There are 9 hidden switches. A switch that is on adds its own fixed numbers to the row, and there is some noise. The rows also spread widely along 12 directions, which tell nothing about the answers.
Some rows, each with its switches (1 for on, 0 for off) after it:
[-27  15 -29  -7 -15 -18  22 -40  14 -21 -10  56  32  17  26   1  19 -14
 -11   8   8  -6  15  33 -22  47   7  16 -12   1 -29   3  -5  -4  35   2] | 0 1 0 0 1 0 0 1 1
[-17 -33  -2  -2   4 -40  -5  17 -25   1 -17  22   2 -11  29   7  44  -5
 -17 -40   1  24 -21  46 -20   3 -31   3 -21  39  15 -13   1  24  23  16] | 1 0 1 0 1 0 0 0 1
[ -2 -14  34 -40  17  -9 -23 -17 -16  31  15  10  -8  18  22 -33  22  21
  -7 -26 -22 -34  -7   0 -40 -15 -22  -9 -22 -41 -43 -19  -8 -22  15  -3] | 0 1 1 0 0 0 0 0 1
[  7   1  17   3 -28 -22 -24  30   9  -1   9 -29  -3 -27  29 -15  -9 -44
  26  -7 -26 -14   8  -6  13  29 -29 -13 -16  10  -5 -17  -1 -35 -19  -6] | 1 1 0 1 0 0 0 0 0
[-38  11 -30  14  25  -5  29 -15  15 -21  44   8 -25 -13 -28  -2 -42  18
 -30  20  10  15 -20  28 -13  -4  31  19   8  27   5   6  21   8  23  11] | 0 0 0 1 1 1 1 0 0
[-29  -1  29  11 -46 -39 -30   7  41 -29  21  12   5 -44  23 -10 -20 -79
   1  -1  -8  -8  -4 -16  24  46  -9 -10  21  21 -14 -22  31 -31  11 -12] | 1 0 1 0 0 0 0 0 1
[ 35 -31 -16  -5  18  22  -5  -9 -30   4  -3  22   3  18  11  -5  12  10
 -33 -10 -13  12 -41  57 -21   2 -11  -3   1  19   8 -30  -1 -15  30 -15] | 0 0 1 1 1 0 0 0 0
[ 10   7 -24  -9  -2   5  -7   0  -5  17   1  12  25 -38  22  21  20 -37
  12   7   9   4  34  24   6  34  11  11 -12 -13  -3  -8 -14 -14 -12  15] | 0 0 0 0 1 0 1 1 1
[  4 -36  41 -25  -8 -22 -27 -25 -24 -10  -1  67  -1  -8  -5   2  36  27
  26   3   8   2 -13   4   6   6 -15 -14  13 -15 -37 -19 -15 -16  24   4] | 0 0 0 0 1 0 0 0 0
[ 16 -24  53   8 -20 -37 -18  16 -13   4  -3   8 -25 -22  40 -39  -4  17
  12 -40 -24  -1 -16  39  -1  11 -30 -45 -75   1 -54 -17 -38  -8  12 -19] | 1 1 1 0 1 0 1 0 0
[ 11  -7 -17  -7  11 -20  21   0 -11  -2  18   3 -19   4 -17 -14 -35   4
  16  -9  -7  24 -19  -1  40   8 -24 -24  21  36  24 -15   3  13  -7   1] | 1 0 1 0 1 1 0 0 0
[ -1 -27  12 -40  -9  -1 -31  -8 -18   1   2  15  -9  12   9  -3  29   8
  -2   7 -17  -6 -28  17 -25  -2 -31  -3   3 -13   0 -34   6 -14  12  13] | 0 0 0 0 1 0 1 0 0
[  6  33  -4  33 -34  30 -21   5 -17 -15  10 -30  -8  34  21 -17 -24  28
  29  30 -11 -18  -3  52 -30   2  10  -3 -38 -12 -32  14 -14 -21  23  -5] | 0 1 0 1 0 0 0 1 0
[ 12  -1 -14 -43   6   2  21 -25  22  15   6   7  -8 -18  25 -25  -8 -38
  -7 -24 -26 -17   2   6  24  34 -21 -16 -26 -13  16 -33 -16 -10 -20   2] | 0 1 0 1 1 0 1 1 0
[ 44  -9 -31   7  17  40 -29  16 -30   9  17  -6  11  -3   3  26  -2  -7
 -20  13   7  13 -23  34 -30  24   8  10  43  35  -4 -27  22 -48  12 -24] | 1 1 1 1 1 0 1 0 1
[ -6 -20   9 -43  27 -47  12  -1  10   8  14  45   4 -34 -15  -7  26 -33
  19 -38   6   2   4 -40  34   5 -43   6  49  22   4 -24  10  -7 -11  14] | 1 1 0 0 1 1 0 0 1
[ -6   8 -53 -10  24 -14  38 -19 -11  12   4   5   7   0   8   9 -12 -16
 -23  -2   0   8  14  27  -6  31  21  12 -20  16  18  -1  -3  19  -5  10] | 1 0 0 0 1 0 0 0 1
[ -8   5  14 -10 -14   2  10 -38  22  -6   4  54   9 -31   0 -16   2 -37
  14 -16   3 -10   6   5  38  15  15   5  11 -20 -17 -12 -15  -7  10   7] | 0 0 0 0 1 0 0 0 1
[ 17 -23  -9  -9  -6  -2 -38  24 -21   4   5 -20   2 -37  24  24  11 -39
   9  13  -2  -2   4  14  -5  26  -8  -9  -5   7  16 -23  12 -32 -22   6] | 0 0 0 0 0 0 0 1 0
[-43  -2 -18  -9 -18   9 -29  -9  15 -23  20  13  -2 -26  -8  30  12 -39
 -15  10  22  16 -22   9  -1  16   6  26  60  26  32 -18  43 -10  11  23] | 0 0 1 0 0 0 1 0 1
[-19  31  -3  15 -46  -6  19 -47  31 -34  -6  60  16  -6   2 -12 -14  -7
  24  -6  22   4   9  19  39  43  17   7   2   5 -40  15 -27  -1  30   0] | 1 1 0 0 0 0 1 0 1
[-39  -5 -18  -7  -8 -52   1   7  12 -16  18   4   1 -30  11  16   4 -36
  17  13   9  15  20 -13  21  37 -21  -1   6  22  25  -3  14   4 -11  24] | 0 0 0 0 0 0 0 1 0
[-28  20  -2  -4 -27  20  10 -38  16 -19  17  15 -22 -14 -10 -13 -28  -5
  13   9  -2  -3 -12  27  23   6  29  -1  -6 -16   2  -5  -9  11   2  18] | 0 0 0 0 1 0 1 0 0
[ 42   1  20  23   0  14  -7  15   5   8  11  18   9 -27  18 -33  -4   3
  17 -18  -4 -12   8  37   0  -5 -10  -3 -31 -12 -56  -4 -36 -41  20 -16] | 0 1 0 1 0 1 1 1 0
[ 13 -12 -23 -16  36  -7  19 -10  -9  14   8  16   1 -10  -1   4   9  -6
 -10 -22   6  13   0   9  16   7 -11  10  13  17  24 -11  -7   5   2  11] | 0 0 0 1 0 0 0 0 1
[-16  32  19  10 -11  -3   6 -11   6   4  34  -3 -28  -8 -12 -29 -37  19
  41   0  -6 -10   9   0  31 -10  14 -11 -20 -25 -33  10 -23  18   4  14] | 1 0 0 0 1 0 1 0 1
[-29  14 -35 -27  36 -38  13  11   8  31  34  -7  16 -19   1  -1   7 -40
   0   4  -6 -14  37 -23 -16   2 -12  27   7  -7   7  -5  23   0 -14  26] | 1 0 0 0 1 1 0 1 1
[  3   3 -14 -11 -11  47 -22 -22 -19   6  16 -17 -15 -14   5   6 -16 -11
   3  17   1 -24  -7  30  -7   0  40   2 -15 -30  10 -12   0 -18 -14  10] | 0 0 0 0 0 0 0 1 0

New rows, each followed by its switches (1 for on, 0 for off):
[ -6  14 -54  -5 -19  16  15   3  -9  -1 -16 -24   5  -7   9  16 -11 -43
   2  -5  -3   7  -3  42  10  16  14  15  -3  32  54  -7  14  17 -27  25] | 1 0 0 0 1 1 0 0 1
[ 13 -19  22  -7  28 -28   0  13  -9  17  23  38   5 -29 -24 -15  22   5
  46 -23   8  23  10 -16  39 -23 -40  -4  39   1 -12  -9 -17  -4   1  15] | 0 0 1 0 1 1 0 0 0
[-47  13 -14  11 -61  -1   0 -15  24 -34 -16  14   5 -32  14   8   5 -63
  19  -5   5  18  -4  39  35  29   4  11   9  22  45  -9   7  15  -7  29] | 0 0 1 0 1 0 0 0 0
[-22   3  23   3 -40 -28  -9   1  -2 -18  -2 -11 -21  -9  22 -19 -14   0
  34  -4 -14  -1   1  18  21  15 -13 -25 -44  -2  -5   1 -18  10  -5  14] | 0 0 0 0 0 0 0 0 0
[  5  -1  -7  16 -17  35 -37   6  -5  -9  20  -6   1 -29  18  13  -4 -18
 -15  33  -3 -13 -11  54 -38  15  32  10 -16  -8 -17 -18  13 -40  15  -1] | 0 0 0 1 1 0 1 1 0
[-55  -1 -17   1 -19 -23  13 -14  13 -16   0  24  -6 -63  10  17  14 -36
 -10 -15  14  13   6  39  10  17  28  20 -29  18  24   0  -3  22  -7  39] | 1 0 0 0 1 0 1 0 0
[-17 -20  -3 -34  24 -29  12  13 -21  37 -11   2   0 -53  14   3  49  -9
  14 -39  -1   5  33  24   3 -19 -15  16 -43 -10  27  -4 -22  20 -36  49] | 0 0 0 1 1 1 0 0 0
[ 17  16 -21 -20  23  16  37 -27   4   8  19   2 -28  -1 -18 -14 -34  12
  25 -20   0  14  -9  -3  56  12  -8 -15  17  13  21  -7 -17  17 -18   9] | 0 1 0 1 1 0 1 0 1
[-32   8  18  -6   0 -27  22 -24  13  11  17  25 -14 -11   9 -40  -4  -6
   3 -39 -11 -12   0  14  15 -12  -2  -4 -31 -18 -13  -2 -19  30  17  16] | 1 0 1 0 1 0 0 0 1
[ 11 -10   4  36 -23  12   4 -14 -20 -30  -5  12 -32 -20  10  -3 -43  15
  -5 -20  14  10 -39  68  18  12  45 -21 -40  38  -9   4 -18  12  23 -12] | 1 0 0 0 0 0 0 0 1
[-25   3   7 -29 -30 -12  -6 -25  -8 -24  -1  23 -22  22  -9  -1  -8  41
  20  15   3  10 -23  14  11  11 -16 -12   6  12  -1  -6   6  16  16  20] | 0 0 0 1 1 1 1 0 1
[-17   7   3  24  35 -39  10   7  14   7  50  12  -9 -31 -10 -10 -23   8
   2  -6  13  24  16  -6  14   3   0   1   8  11 -30   9  -5   4  19   2] | 0 0 1 0 0 0 1 0 1
[ -2  -5 -26 -28  -8  -6  11  -4  -5   4   2 -27 -21  -1   1  -7 -14 -27
  22 -18 -14   5 -15  -3  41   7 -26  -9   5  19  63 -19  -1  22 -33  25] | 1 0 0 0 0 0 0 0 0
[  6   9  21  -5  -7  12 -24  -3   1  15  22  34  18 -62 -18   8   7 -37
  37   3  16 -18  33 -13  24  -2  35  19  30 -30 -38  -4  -4 -39 -14  12] | 1 0 0 0 1 1 0 0 1
[ 15 -19   1 -15   1  11 -35  11 -17  19   2 -14   6 -54  30  25  12 -42
 -17   0  -3 -16  14  23 -20  29  29   7 -20  -6  -1 -22  10 -42 -24   2] | 0 0 0 1 0 0 0 0 1
[  9 -40  42  -7 -26   9 -31 -15 -35  -9 -27  43 -12 -51  31  10  31   9
   2 -26   9 -13 -16  67 -17  14  32 -19 -58 -11 -40 -15 -31 -26   5  -6] | 0 1 0 0 1 0 0 0 0
[ -4  -5  18  -1 -48  -5 -14  -5 -12  -8 -12  -1 -19   6  30 -28  -2  -4
  29 -23 -20  -3 -23  43  23   4 -23 -32 -47  -3   8 -16 -22  20   8  11] | 1 0 1 0 1 0 0 1 0
[  8  -4   7 -20  10  53 -43  -6 -45  13  37 -35 -48 -11 -10  14 -27  19
  10  23   0 -28 -33  17 -20 -19  46 -17   0 -25   2 -21  22 -18 -18   7] | 0 0 0 0 1 0 0 1 1
[ 18 -21 -10 -27  -7  -3 -13  -3 -52  -6 -16 -13 -33  31  19  15   3  54
  19  -4   7  13 -32  30   1  21 -26 -35 -20  30  21  -9  -7  11  -4   5] | 0 1 0 1 0 0 0 1 1
[-15 -30  41  -3 -14 -13 -15 -13  10 -18  10  46 -16 -26   0 -29   2  -4
  -6 -30   0  -3 -35  23   9 -16  -9 -10   4   5 -19 -18   0 -14  29  -3] | 0 0 1 0 0 1 0 0 0
[-20  11  27  -2  -4  -5 -11   3  -5  22  15  12   5  -3  14 -37  41   3
  38 -15 -16 -24  17  22 -16 -45 -26  16 -34 -54 -27   1 -30   8  19  34] | 0 0 0 0 1 0 0 1 0
[  4  39   2  59 -54  48  -1 -18   8 -30  -9  18  15   8  11 -26 -19  -9
  25  -2   5  -7  -7  74   8  -7  36  17 -18  -8 -33  20 -30  -3  41   0] | 0 0 0 0 0 0 0 0 1
[-18   4  29 -11 -26 -11 -27 -20   1  -4  20  24  -5 -37   7   3 -12 -20
  15  18   0 -27  13  -4   4  28  41  -7 -13 -28 -46 -10   3 -27   0  -2] | 1 0 0 0 1 0 0 0 1
[ -4  14 -22 -10 -10  40  15 -40  16  13  -5  14  11 -16  17 -12  -1 -44
 -20 -28  -4 -12  -1  42  11   8  28  21  -8 -17  24 -10  -9  -1   2  14] | 0 0 1 1 0 0 0 0 1
[-21  13 -43 -11  13 -15   9 -11  18  -9  30   8   9 -34   2  25 -25 -31
 -20  26  19   3  22  -2 -10  54  28  13  14  20 -11   0  27 -28  -9  -2] | 0 1 0 0 0 1 1 1 1
[-15   9 -20  25  34 -32  32   9  20   4  27  19  20  21  -5 -42  14 -13
  -4 -25 -10  21   1  14   0 -29 -54  31  24  15   9   4  -8  17  43  13] | 0 0 1 0 0 0 0 0 0
[  9  10  -9  21  54  18  32 -17  18   4  62  20 -20   3 -39 -43 -36  10
 -12  -6  -7   3 -27  11   6 -43   1  16  32  -4 -14 -10  -6   1  38  -2] | 0 0 0 0 1 0 1 0 0
[ 17 -49  21 -21   3 -17 -30   3 -34 -17   1  26 -16   8   9   5  17  22
  -8   3  -6   4 -44  19 -29  16 -27 -25   8  27 -21 -34  13 -31  21 -21] | 0 1 0 0 1 0 0 0 0
[  6   4  -1   0  -4 -25  11 -17  13  -8   5  47  26  29  18 -31   9 -13
   7   0 -13  -6   2  10   1  21 -35  -2  -2  -9 -35 -11 -13  -5  45  -8] | 0 0 0 0 1 0 0 1 1
[-11  23 -22   1 -14  24  -3 -21   9 -11  24   9   4   7 -19  -3 -17 -29
  11  11   5 -10 -11  -1  17  -1  11  24  49   1  14  -7  17  -7  10  11] | 1 0 0 0 0 0 0 0 1
[ 15 -10  26  23   3  33 -10  -3 -13 -17  28 -18 -57 -10  -6 -24 -52  21
  -6 -17  -4  -5 -59  40  14 -25  24 -20  -6  21   0 -12   3  -3  18 -12] | 0 0 0 1 0 0 0 0 1
[  6  18 -28 -19  41  11  17 -14 -16  25  42  -7 -18  10 -36  -8 -33  35
   9   5   7  -1   1 -12   9 -22   9   9  22  -5  -2   6  -1   9  -4  13] | 1 0 0 0 0 1 1 0 1
[-45   4   0   7 -11 -14 -14   0  43 -18  29  37  16 -23   2  -9  29 -55
  -7 -14  11   7 -13  -3   6  -6 -37  34  57  11   9 -15  27  -5  40  25] | 0 0 1 0 0 0 1 1 1
[ 38   6 -32   4 -17  37  -5  -4  -8   3   2 -16   6  16   9  -6 -31 -39
  -1  -6 -13   2 -23  24  23  21  -2  -6  26  22  31 -24   8 -14  -3 -13] | 1 0 1 0 0 0 0 0 1
[ -8  -7  -6   5  -8 -12 -13  -6  17 -10  23  -7   6 -50  31  10 -34 -55
 -41  31 -15 -16  14  18 -24  63  45  -1 -32   1 -22 -16  20 -52  -6 -24] | 0 0 0 1 0 0 0 0 0
[ 35 -19  29  12 -14 -25  -7  25 -21  -1 -12  10 -12 -11  17 -20   3  -2
  42 -36  -9  15 -17  23  43   1 -40 -32 -17  26  -7 -16 -28  11   6  -1] | 1 0 0 0 1 0 0 0 1
[-25  -2   9   4 -50  15 -18 -16  -2 -18 -16  32   7 -12   8  -2  28 -23
  20 -19   3   2 -22  46  14  -7  -4  12   7   3  16 -13  -6   7  19  23] | 1 0 1 0 1 0 0 0 0
[ -3   1  -7  37  -8  12  -7   0   2 -27  14  29  12   9 -10 -12   7  -3
   4   7   8  11 -22  38  -9 -17  -7  26  31  16  -9   0   1 -11  48   3] | 0 0 0 0 0 0 0 0 0
[-25  12 -23 -24 -15 -14   8 -31  19 -10   1  29  30  10  14   1   6 -44
 -12  20 -10  -9  15   3 -10  44   1  17  13  -8  -3 -14  14 -11  12   6] | 0 0 0 0 1 0 0 0 1
[-20  10 -17 -28  -3 -13  22 -24  25  12   5   8   5 -20  14 -14  -8 -59
   0 -20 -16   0  13  -2  34  30  -5  -1   3  -6  29 -18   2  13 -19  15] | 0 0 1 0 1 0 0 0 1
[-12 -10  -4   4 -12 -37 -22  -3  -1 -14  14  21  17 -38  25  20   0 -27
  -2  35  10  -4  30   5 -16  58  18  -5 -21  -3 -37  -4   6 -40   8  -9] | 0 0 0 0 0 0 0 1 0
[ 18 -25  20 -28  45   5 -36   9   3  23  61   9 -17  -9 -12 -16   3  -7
 -15   0 -13 -10 -34 -28  -9 -18 -37  -5  60 -10 -11 -46  32 -38  23  -6] | 0 0 1 1 1 0 1 1 1
[ 15   6 -23   6 -24  29 -18  -7 -27  -7   1 -10  -5  37  20  -5 -16   2
  -5   9 -11  -5 -35  51 -19  12   4 -11  -7  11   7 -17  10   0  25  -8] | 1 0 1 0 1 0 0 1 1
[-41   0   1 -32 -27 -30 -16 -28  22 -10  -3  60  34 -22  12  21  49 -30
   5  10  13  12  21  -4   6  48 -16  20  31  -5  -8 -15  11 -13  17  23] | 0 0 1 1 1 0 1 0 1
[ -1  45  -5  14 -31  20 -16  -7  19   2  37   2  16   8  -7 -22 -21 -24
  47  32 -13 -11  20  -7  22   7  -8   5  26 -35 -26  -5  -5 -21  13   7] | 1 0 1 0 1 0 1 1 0
[ -3  13  10   5  -6  25 -37  -3 -21  21  22 -12   8  -9   8  -3   6   5
  14  20  -6 -20  21  25 -36 -12  29  14 -15 -49 -36   2  -9 -31   3   6] | 0 0 1 0 0 0 0 0 0
[-41  -2 -27 -26 -21 -13  -6 -13 -33 -16  -2 -18 -29  -8   7  35  -7  13
  10  18   8   6  -9  21 -12  31  24  -8 -19  25  29  -2  19  12 -29  22] | 1 1 0 0 1 0 0 0 0
[-53  33 -44  10   0 -15  27  -1  29 -24  30 -20 -13   1   2  -5 -26 -41
  -2   5  -1   2  -7   9  -1  16  -4  17  17  31  35   2  35  20   3  21] | 0 1 0 0 1 0 0 1 1
[-57  31  -7 -20 -46 -26  20 -39  28 -21 -13  24   8  14  23 -21  -9 -19
   7  -5 -11  -9  11  18  -1  36  -1   1 -22  -3 -13   6   3  14   8  13] | 0 1 1 0 1 1 0 0 1
[ 36 -32  15  -6  30  33 -30  -3 -31  28  17   9 -13 -35  10  -1   2  -3
 -25 -23   2 -10 -21  34 -17 -14  30  -5  -7 -15 -17 -25  -3 -33   4 -15] | 0 0 1 0 0 0 0 0 1
[ 29 -48  31   4  39  -9   3 -21 -22  -5  20  71 -12 -17 -14 -20  11  29
 -18 -22   8   7 -38  28  -3 -18   0 -10   7   6 -39 -23 -16 -17  48 -18] | 0 0 0 0 1 0 0 0 0
[ 34 -45  22 -15  29 -24 -23 -11 -16  13  29  42  -1 -32  13  -3  -3  -1
 -14  -3   1   1  -5  -3   3  29  -2 -31  -2  -7 -40 -28  -6 -46  16 -31] | 0 0 1 0 0 0 0 1 0
[-20 -10 -15  -1  49   0 -15  17 -27   8  56 -15 -32 -27 -20  20   3  15
  -7   7  15  -5 -19   5 -33 -27  16  17  21  16  10  -9  30 -13   2  15] | 1 1 0 1 1 0 0 1 0
[  1   9   4 -12  -3   9 -19 -10 -33  34   3   3  13   6  12 -13  15  28
  10   1  -8 -23  25  31 -39 -20  17  11 -44 -49 -42   9 -27 -14   4  10] | 1 0 1 0 0 1 0 0 0
[-47   2  36 -39   4  -2   3 -26  24  18  35  13 -36 -40  -5 -43  15 -30
  24 -40 -16 -39  -3 -13  28 -49  -7   6 -14 -56  16 -19 -11  22 -13  46] | 0 0 0 0 1 0 0 1 0
[-23 -16  37 -27   0 -41 -31   3  14  10  45  -4 -19  -1  19 -38 -10 -18
 -26   5 -44 -26 -18 -16 -36   6 -31 -19 -18 -24 -36 -38  20 -26  18 -12] | 1 0 1 0 1 0 1 0 0
[  9  26 -14   8 -23 -10  18 -13  29   2   0  19  35 -22  18 -19 -22 -51
   7  -1  -9 -14  39   9  24  42  14  14 -13  -4 -27   3 -14 -25   1  -7] | 1 0 0 1 0 1 0 0 1
[ 12 -16 -14   1  -1 -19 -27  32 -34  17   0 -14  18   4  30   5  21   5
  -4   3  -7   4   5  36 -40   5 -31   4 -26  13  -5  -8   4 -21  12   2] | 1 0 1 1 0 1 0 1 0
[  9  -9  -7  -4  36 -29   2  38 -17  15  28 -20 -23 -25  -5   4   3   2
  20 -25   3  22  -4  -6  13  -5 -32  -5  12  36  10 -10   2   8 -16  13] | 1 1 0 0 1 0 1 0 1
[ 40 -19 -14 -12 -12  36 -34   4 -14  21 -14   1  30 -15  33   5  27 -39
 -17  -5 -15  -2  -3  49 -21  19  -8   8  -8 -15   1 -32 -11 -42  -1  -7] | 0 0 1 0 0 0 1 0 0
[ 32 -15   7 -18 -11   3 -11  -1 -34  18 -28   4   5   7  43 -11  17   1
  -2 -25 -22 -19  -6  47 -25  20  -5 -17 -56  -5 -26 -20 -25 -15   0 -11] | 1 1 0 0 1 0 0 0 1
[  1   4  -5 -20  -3  50 -11 -26   5  22   2   7  11 -37  21  -6  11 -59
 -26 -15 -14 -39   5  42 -20  -3  47  26 -22 -43  -2 -22  -3 -23 -11  11] | 0 0 0 0 1 0 0 0 1
